There are 5 ways to turn a row about zero (a turn may also mirror it). The second row of each pair is the first, turned, with some noise. The first 45 pairs use one turn. New pairs use 3 turns, one after the other, and a turn may come again.
Some pairs, each with its turns in order after it:
[-20  29  30  -3   3  16   5 -11]
[ 37 -16   4   6  23   0   9 -18] : lebak

[-27 -61 -10  42 -14   1 -61   5]
[ 25  38  14  -7 -40  -3  46  66] : zad

[-12 -15 -61  -7   1   5 -12   3]
[-34  25 -16  -3 -31   0  11 -30] : Kod

[-3 20 10 32 -4 20 -4  1]
[ -4  19 -18   8  -9 -14  33   1] : nomif

[-25   3  -2  -6 -15   6  -1   2]
[-8 -1 17 -3  5  5 16 13] : nomif

[ 10 -10 -29  25  -4 -14  39   6]
[ -1 -14  29 -20 -26  -3  22 -23] : Kod

[ -3  15 -61   6  35 -15  -7 -17]
[ 15  -7  17 -53 -26  -3   7 -40] : nomif

[ -5 -35  10  61 -13   9  -4 -32]
[ 20  -6  16  42 -38  28  11  38] : lebak

[ -7  22   2 -11  -9   2  61   3]
[ 39  16  10 -47  -7 -16   8 -12] : lebak

[  8 -30   0  -1 -56  25 -19  -5]
[ 33  15 -23  40   2  -3  12  41] : Vut

[ -3   7   2 -61  13  -9  21  12]
[ -4  22 -29 -37  28 -16  12 -29] : lebak

[-34   2   6  -5  12  18 -27  -9]
[ -2  30 -24   9  25  14  -2  -6] : Kod

[  6 -22  -9  24  41 -10 -13 -59]
[-44  32  30 -22  35 -17  24  20] : Vut

[ 6 -2 15  0 13  0  0 -6]
[  9  -7 -16   4  -1  -3   2   2] : lebak

[ 13 -20  61 -36 -40  25 -20  33]
[  3  12 -14 -15  19  -3 -12  90] : Kod

[ 20  -3  16  45   1  15  -7 -48]
[ 58  20  21  30  -9  -7   2 -10] : Kod

[-18 -10 -12 -10  34  17 -19   1]
[-12  28 -13  -1   5  21 -23 -20] : Kod

[-18 -61 -21  -5 -24   1  12  27]
[-41  28  23  -4 -25  32   8  33] : zad

[ 12  14  40  30  -2 -61   3   7]
[ -7  32 -14  47   4  30  -7 -48] : nomif

[-57  19  61  31   1 -37  61 -22]
[ 68 -42   9 -37 -14  19  70   3] : lebak

[  1 -15  18  -2 -14   0  46   1]
[-30  21  13  14  27  12 -17  -3] : zad

[ 11 -33  23 -25 -38   4  19  12]
[ 55 -18   2  17   6  10  22   9] : Vut

[  2  26  17  -1   1 -36   3  -9]
[  9   4  22 -35 -16   4 -15   4] : Vut

[  7   9  22   2   3  18 -20  14]
[ 18   4 -22  -7   9  -4 -19  16] : Kod

[ -9  26  61  -3 -12  27 -28  21]
[ 13  11 -40 -13 -57  23  29  -8] : Vut

[  7  18   2   7  -2   0 -20  14]
[-10 -20   7   3   7   0 -18  -7] : lebak

[  6   1   3   9  17  61 -22  -6]
[ 13  -1 -34 -25   8 -37  25  27] : nomif

[-15   3  34   0  -2 -10 -54  -2]
[  9   2 -18   5  47  27  29  -5] : nomif

[ 61  22   4  -9   4 -13  -9 -15]
[ 12 -29   7  30 -25 -28 -37   9] : Kod

[-25 -10  14 -18   3 -27  -2   3]
[ -1  11  23   3  24  22 -12  -3] : nomif

[  1   0 -61 -22   7 -45   1  61]
[ -7 -48  10  21  26  35 -72 -13] : Vut

[  4 -44   3 -25   7  28 -52  -2]
[-10  52 -24  12 -18  26 -27  31] : Kod

[ -7 -15  53  19 -17  -6  -2 -28]
[ 13  33  -1  36  28 -27  -3  21] : zad

[ 25  -4 -32 -32   1  -1   6 -14]
[-1  4 40 35  9  2 -7 -2] : Vut

[-47   6  24  -5   0 -25 -13  23]
[ -6  -3  29  45 -19 -18  27 -10] : zad

[  0 -47 -17   9 -15 -19  15   7]
[-36  13  18 -13   0   9   7  39] : zad

[-24   4  34 -11 -10   6   2  -3]
[ 6 14  4 40 -1 -4 -5 -8] : zad

[ -5 -12 -15  -2  -7 -21 -12   4]
[ -6  -8   6 -11  -2  27  -6  -8] : nomif

[ 11   9  23  61  61  17 -13  11]
[-67 -23 -26 -38 -14 -15  30   0] : Vut

[ 14 -28   3  17  -9 -12  -4   1]
[-10   0 -10   4 -26  21  -5  14] : lebak

[-29 -56  11  -4  26  27   9 -25]
[ 18  35 -28  23  13  14  37  42] : lebak

[ -2  -5 -28  14 -12  -1  13 -27]
[-31 -13   8 -16 -17 -12   3 -15] : nomif

[  9   0   0   7 -18 -37 -14   4]
[-17  -7 -14   3   4 -17  32  11] : zad

[-39 -38 -18  12 -42  -5   4   1]
[ 35  12 -33   7  44  -6 -17  18] : Vut

[ 11 -54  41  11  15 -31  40 -22]
[-37  33  28   1  37 -40 -32  32] : zad

New pairs. What belongs after each?
[ -8  61  -4  -3  -1 -37   9  12]
[-23 -41 -48  22 -15  -5   2  -4] : nomif lebak nomif

[  6  15  30 -16  61 -19  39   2]
[ 16 -34  49   1  21 -38 -37   3] : Vut Vut Kod

[-10  34 -50  -6 -36   1  -1  -7]
[ -9 -49  48   5  -4 -11  11  10] : nomif Vut Vut

[-10 -13  19  19   5  15 -29  41]
[  9 -45   5 -24  26  -1  -1 -24] : Vut lebak lebak

[ 3 -2 37 17  8  7 35 15]
[  7 -36 -21  24  -3 -10  21  15] : Kod zad zad

[ -2  14  13 -26 -34  17  -9   6]
[-25  40  13   8   0   7  10   5] : Kod Kod Kod

[ -5  29 -60   5  10  14   7   5]
[ 10  29   4 -34  25   4  44 -10] : Kod nomif Vut

[  8 -14 -14  -7  -7  36   0   6]
[ -8   6  -3  15 -36   2  -7 -15] : lebak Kod Kod

[ 17   7   3  11   1   6  11 -49]
[ 11 -11  23  24  -2  26 -17  27] : Kod Vut nomif

[  5 -27 -13  -5  -7 -26  35  32]
[-49 -11  -6 -20  -2 -10  29  12] : lebak zad nomif

[ 23   4  13 -29 -61  -4   7 -61]
[-49   1 -39 -10 -54  -9  33 -28] : Vut nomif nomif

[  6  -6  10   9  16  -7   0 -14]
[-16   4  -8 -13   0  -5   8 -14] : nomif Kod nomif

[ -3  21  -6   0  -8  26 -45  61]
[-41  -7  54 -19   5  27  36  -4] : Kod Kod nomif

[ 25  36   0  42  12  18  -7 -14]
[ -6  39   9  34 -28  15  16 -17] : Kod nomif Kod

[ -9   9 -44 -11  14  15 -43   4]
[  5 -41  20  11 -19 -17  35  18] : Vut zad Vut

[-28  10 -24   4  14   9 -51  -1]
[  0 -15  27 -26 -12 -21   2 -47] : Vut Kod nomif

[  1   3  46 -10 -18  -8  -7   7]
[ 28 -31 -16  -7  -2  11  13  16] : lebak zad nomif

[-14  10 -31  -6  16 -22 -10  12]
[ 24 -27  11 -15  21 -12   8  -7] : Kod lebak Kod

[ -3  -9   7 -32 -19 -38  -3  -5]
[  7 -10   2  22  -9  21  15 -40] : Kod nomif zad

[-9 -4 14 19 -5  8  4  3]
[ -4  -4 -14  10  -9 -13  10  -4] : zad zad lebak

[  6 -50 -38 -12 -34   0  61 -10]
[  5  15 -77  12  22   3  39  26] : lebak Vut zad

[-35 -31  -8  48 -13  18  -1 -33]
[ -1  38 -48 -20 -42  -9  -6  -8] : lebak lebak zad

[ 16 -25  33 -38   2  11 -22  -7]
[  6 -28   8  36 -26 -32  -9 -15] : Kod nomif Vut

[-19  61  27   4  61 -18  17  -7]
[-33  15 -67   0  19  24 -34 -36] : nomif Kod nomif

[-9 13 -9  0  1 -4  8 -2]
[ -3  13   6 -10   0   9   5  -3] : Kod nomif Vut

[ 31  34 -11   1   7 -19  21 -10]
[ 29  23   3 -20 -32  18 -13   0] : nomif zad nomif

[ 12   2 -54  10 -15  50  -5   7]
[  7  16  14 -54  34  32  23   6] : nomif Kod lebak

[-50  17  54  16  16   0   2 -61]
[-31  43 -17   4  77  -6  14  35] : Vut zad Vut

[  0  -2   1  30 -15  10   6   8]
[-19   0  -3 -16   8  -1 -24  -3] : lebak Kod lebak

[-22   5 -24  53  -7 -31   6   5]
[-10 -23  28  50  -6  20 -19 -13] : zad lebak Vut

[ -3   0  10   6 -13 -23   3 -34]
[ 15  24   3  18  -7  25  -9 -12] : Vut Vut lebak

[ 19  16  11  51  -5  -3  59 -17]
[ 14 -62 -29  19 -13  -3  25  35] : lebak Vut Vut

[ 19   0  -7  18 -30 -42  12 -20]
[ -7 -50   6 -16   6  -8   7 -34] : nomif Vut zad

[ 15   4  14  11 -58 -24 -27 -20]
[ 27  21  -7  42 -36 -15  -2 -31] : lebak Kod nomif

[ 18  -3  31  60  -9 -18 -23 -24]
[  7   6 -50  -9  22  -1 -39  43] : nomif zad nomif

[  0  24  -9  -4  -1 -14   3  -3]
[ 13   6   0  -5  18 -15   0  10] : zad Kod Kod

[-12  12   6  -9  -2   4  -5  12]
[-10 -11  -2 -19  -3  -1  -1  -4] : zad Vut lebak

[ 5  4 -8 39 -5  9 27 32]
[  9  -9   0 -48  17 -19  20   7] : lebak lebak nomif

[ -1  38 -35   6  12   0 -17 -28]
[ 11  18  28  -7 -29 -22  -8 -38] : nomif lebak lebak

[ 16 -17 -32 -61  52  -8   8   0]
[ 52 -32  17 -17 -11  37  15  46] : nomif lebak zad

[-12 -12  16 -26  17 -47 -27  -3]
[-10 -56  20 -10   1  24 -12   6] : Vut nomif Vut

[  5  36   6   6   0   0 -41   3]
[ 18  20   0 -10   7  24 -26  31] : nomif nomif Vut

[  3   7  -7  -4 -37  12   6  -4]
[-31   5  11   5   8  -6   3  20] : Kod lebak Kod

[ 21   9 -18  21  18  -3  -8  15]
[-22  -4  17  20  12  13  18   7] : zad zad lebak

[ -9 -21  29 -21  -9  14 -10 -18]
[-17  -2  21   9 -38 -13  12  -5] : zad Kod Kod

[ 11 -11   6  -2   1 -19  -3   5]
[-1 13 13 -3 -9  3 15 -4] : nomif Vut nomif

[  3 -20  29  -2  15   6 -16  28]
[ 27 -11  32  -7   4   9   1  22] : lebak Vut zad

[ 23   7  -5   1  -1   8 -12   0]
[-16  -3  11 -17  -5  -1  11  -8] : Kod zad Kod

[ -2  -4 -24 -25  -9  -1 -28  27]
[ 27  -7 -37 -14  15  10   4  -6] : zad nomif Vut

